The rows come from 4 hidden closed curves, with some noise, and rows from the same curve form a group. Each curve winds through 6 dimensions. The rows are also pushed far along 2 directions, which tell nothing about the answers.
Known rows, each followed by its group:
[  3  -1 -11 -29   2   7   6   7 -16  -8  -8   8 -12 -16  21  13] : Nute
[  9  -7 -12  -2  24 -26  -5  14  17  -1  -3 -20  -3   3 -23 -11] : Koz
[ 10   5 -10  29  10 -18  -2   6  16  10   5 -13   2   4 -22 -12] : Vod
[  4  -4   1  18   3  -2  -5  -1   6   8  15   0   3  12 -10   3] : Koz
[  7   3  -3 -23  13  -6 -25  26  10   1 -20   1 -11   3  17  -6] : Vod
[  7   5  16  23  -2  -2  20 -11   9   9   7   5  -6   5  -6 -11] : Vod
[  3   7  -7  15   1  -6  -3   8  25  10  10 -12   4   2 -28 -27] : Koz
[ -3  -6   7  -4   3  -7 -15  -4   4 -11  -9 -13   3  -2 -10  -9] : Koz
[ -4   2  -1  26 -12   0   4 -15   1   1  10 -11   7 -10 -22  -9] : Vod
[ -5   6  -3  28  -4 -11  20 -13  20   7  15 -14  18  10 -36 -24] : Vod
[  6  -4 -32 -24   9 -10 -24  40  10  -1 -13  -4 -15   2  14   2] : Rer
[  0  -5  30   9  -7  10  28 -28  -8  -3   9   8  -4   0   0   1] : Rer
[  4  -4  -2 -16  14  -6 -38  23   9  -1 -16  -9  -9  -4   2  -7] : Koz
[  1  -2  11   6  -3   3   7 -14 -17  -4  -3   7  -3  -3  13  15] : Rer
[  2   5 -14  16   4 -10 -11   6   8   4   0 -14   3  -6 -14  -7] : Vod
[ -5   6 -10 -19  16  -3 -31  32  -3  13 -20   2  -5   1  21  13] : Nute
[  0   0   2  -6  19 -16 -18  11   8   1 -17 -12   0   1  -5  -7] : Nute
[  3   4 -11 -22   2   6 -42  26   3  -1 -17   1 -10 -10  16  -3] : Koz
[-10   7   1  -4  -3   9  27 -11 -14   6   3   8   5  -9   4  11] : Koz
[ -3  -5 -33 -34  18 -14 -28  43   8   0 -18 -15 -11  -7   2   0] : Nute
[ -1  -8  -1 -20  15 -16 -25  18  15  -8 -16 -15  -3   5  -8 -14] : Vod
[ -7   9  -7 -10  10   0 -19  22  -6  13 -15   5  -4   1  20  14] : Nute
[ 3 -9 17  0  3  0  8 -9  4 -4  5  1 -5  5 -6 -4] : Rer
[ -3   2   5  30  -5  -9  36 -26   3   2  18  -2  17  15 -20  -4] : Vod
[  8 -13 -13 -12   8 -12 -25  28  14  -5  -5  -5 -15  11   4  -3] : Rer
[  1  -7  29  11  -9   9  30 -30  -8  -6  11  11  -4   2   1   3] : Rer
[  2   0 -20  -8  11 -14  -4   6  -2  -6  -7  -8   6  -2  -2   4] : Koz
[  4   9   5   9  -9  15  20 -17 -20   3   8  21   4  -2  21  20] : Nute
[ -5   7 -16  -9   5   6 -29  24   6  14  -1  -2   6   0   0   0] : Rer
[ 12   4 -21  18  15 -23   0  16  24  10   7 -12   2  11 -23 -14] : Rer
[ -2 -14  -6  -9  10  -8 -36  28  16   3  -3 -11  -9  11  -7  -4] : Nute
[ -1  -3  -6 -13  10  -4 -10  24  21  10  -1 -10  -9  -1 -15 -19] : Nute
[ -3  -4  11   0 -13  23  18 -13 -18   4  15  21  -5   1  18  22] : Koz
[  6   9   2  -5  -2  10   0   4 -14   3 -10  19 -12  -5  32  16] : Vod
[ -3  -5   1  -3  -7   5  25 -15 -23  -9   0   5  -7 -13  12  17] : Nute
[ -4  11  -3  17  -9  -3  41 -20  -3   2   6  -1  10  -5 -10  -6] : Rer
[ -2   7  -4  31  -2 -15  12  -8  27   9  15 -18  19  11 -42 -31] : Vod
[  9  -5  10  12   1  -3  21 -14  -5  -4   5   1  -9  -2  -1   5] : Koz
[ 11   6   0  -1  12 -12  -1  -6  11  -7  -3  -9  10  -1 -16 -17] : Nute
[  0  -9  25  14 -18  12  31 -31 -10  -7  14  12  -5   5   3   5] : Rer

New rows, each followed by its group:
[ -2   9  19  13  -4   1  24 -29   0  -2   2  -2  15  -3 -14 -15] : Nute
[  6  -4   0 -30   9   8 -21  18 -15  -4 -17   9 -18 -11  30  18] : Koz
[ -2   8  -3  19   2  -5  15  -3  15  13  13  -9  10   0 -28 -16] : Koz
[ -3 -12 -16 -16   6  -8 -17  18  -9  -8 -10  -8  -9  -3  10  15] : Nute
[-11  -4  22  29 -11   2  30 -42 -15  -4  15  -1  17   5 -14   9] : Koz
[ -7  -4 -12 -21  -9   3 -10  20  -6  -4 -17  -1 -19 -12  19   2] : Rer
[ 15   6  -4  32  15 -19  -1   4  29  14  15 -11   6  15 -31 -18] : Nute
[ 8 -8 -4 -7 -1  4 -4 11  9  0  9  3 -9  3  0 -4] : Koz
[ -1  -4   6   6  -4   3  23 -15 -14  -1  10  14   3  13  12  19] : Vod
[-12   5   4 -17 -10  16  21  -2 -14   5  -4   9  -8 -15  13   5] : Nute
[ -2   1  22  17  -5  -6  29 -24   6  -2   1  -4   3   4 -14 -17] : Vod
[  2  -3   7 -26   0  17  -9   6 -25  -5 -15  17 -18 -15  37  25] : Koz
[ -4   6 -14 -17  -3   6 -13  11  -9  -2 -10  10   6   2  23  11] : Vod
[ 11  -8 -10 -22  20 -10 -28  28   6  -2 -13  -6 -17  -3   8   3] : Koz
[  2  -3  12  13   4  -6  32 -20  -8  -2   5  -2  -2  -6  -7   4] : Koz
[ -1   6  15  22 -16   8  32 -32 -18  -5   7  17  10  11  16  14] : Vod
[  1   5   4  19  -9   8  32 -21 -22   5  10  13  -3  -9  11  18] : Vod
[ -3  -5  -2 -25  16  -3 -35  27  -7   0 -23   2 -13  -2  25  16] : Nute
[ -1  -5 -27 -16  11 -10 -39  31   6   0  -8  -9   2   8   5   7] : Nute
[ -6  -5 -18 -44  28 -10 -33  39   3   3 -20 -11  -6  -4   6   6] : Koz
[ -5  -4  13  -8  -8  16   4   4  -4   6   4  10 -12  -2  11   5] : Nute
[  0  -7  18  27   1  -7   3  -7   7   8   8  -4  -6  11 -12  -1] : Nute
[  2   1   8  36  -6  -8  16 -24  10   0  18  -8  18  11 -29 -12] : Nute
[ -3 -11  -1  16  -1 -13   9  -8  -3  -5   4 -12  -2   1 -12   4] : Nute
[  8  -8  -4   0  -1  -8   9  -9   0 -16   1  -5  -3  -2  -6  -4] : Koz
[ -7   6  24  13  -7  10  18 -19 -22   9  -4  14  -3  -3  20  19] : Nute
[ -6   8  15   5  -1  -1  15 -16   5   1  -2  -5  11  -4 -14 -17] : Nute
[ -1   5 -11  24  -2 -12 -11   4  25   7   9 -20  13   4 -35 -27] : Vod
[-14   3  -1  13 -14   5  30 -16 -22   4   3   6   3  -8   8  17] : Nute
[  3   6 -15 -18   3   9 -15  19 -18   2 -13  13 -10 -12  34  23] : Vod
[  7   4   3 -11   5   4  -8  16   2   6 -10  10 -14  -1  18   1] : Vod
[ 11 -10 -11 -20   7  -4  -3   9  -4 -14  -7   2 -13  -5  13   8] : Koz
[  1  -8 -10 -25   7   6  -7  19 -13   2  -2  15  -9   5  27  27] : Vod
[ -4  -1 -18 -34   8   1 -12  31   4   3 -12  -4 -12 -11   7  -2] : Nute
[  0  13   8  19 -20  20  12 -19 -17   3   5  16   2 -11  14   6] : Koz
[  9   7   7  22   0  -4  19 -24   6  -4  12  -1  15   4 -19 -12] : Nute
[ -1  -3  11  21  -9   8  26 -15   5   9  24   4   2   8 -16  -4] : Koz
[ -2 -14 -15 -23  10  -9 -28  23  -5  -9 -15  -7 -11  -2  13  15] : Nute
[  0   0  -9   1  20 -20   5   8  13   5  -1 -19   4   1 -24 -10] : Koz
[ -2 -12   3 -20  -1  14 -18  16  -5   2   1   8 -16  -1  16  12] : Vod
[ -7 -11  11  -2  -7   9  -8   3  -6   3   2   5 -10   4   9  10] : Nute
[ -2   4  -1   7  -2  -2  33 -22 -17  -5   3   3   7  -9   1  10] : Koz
[ -4   1   9  26  -8   0  50 -32 -12   3  19   7  11   7  -9  10] : Vod
[ -1   1  19  14 -13   6   5 -21  -4  -7   0   0   1  -8  -5  -8] : Koz
[ -5  -8 -29 -22  11 -12 -26  33  -1  -2 -14 -11  -6  -3   6  10] : Nute
[  4   9 -12   7   0  -3 -17  13  19   8   1  -7   3  -2 -15 -20] : Koz
[  6   9   7  17  -8  10  21 -20 -13   4  11  16   6   2  10  14] : Nute
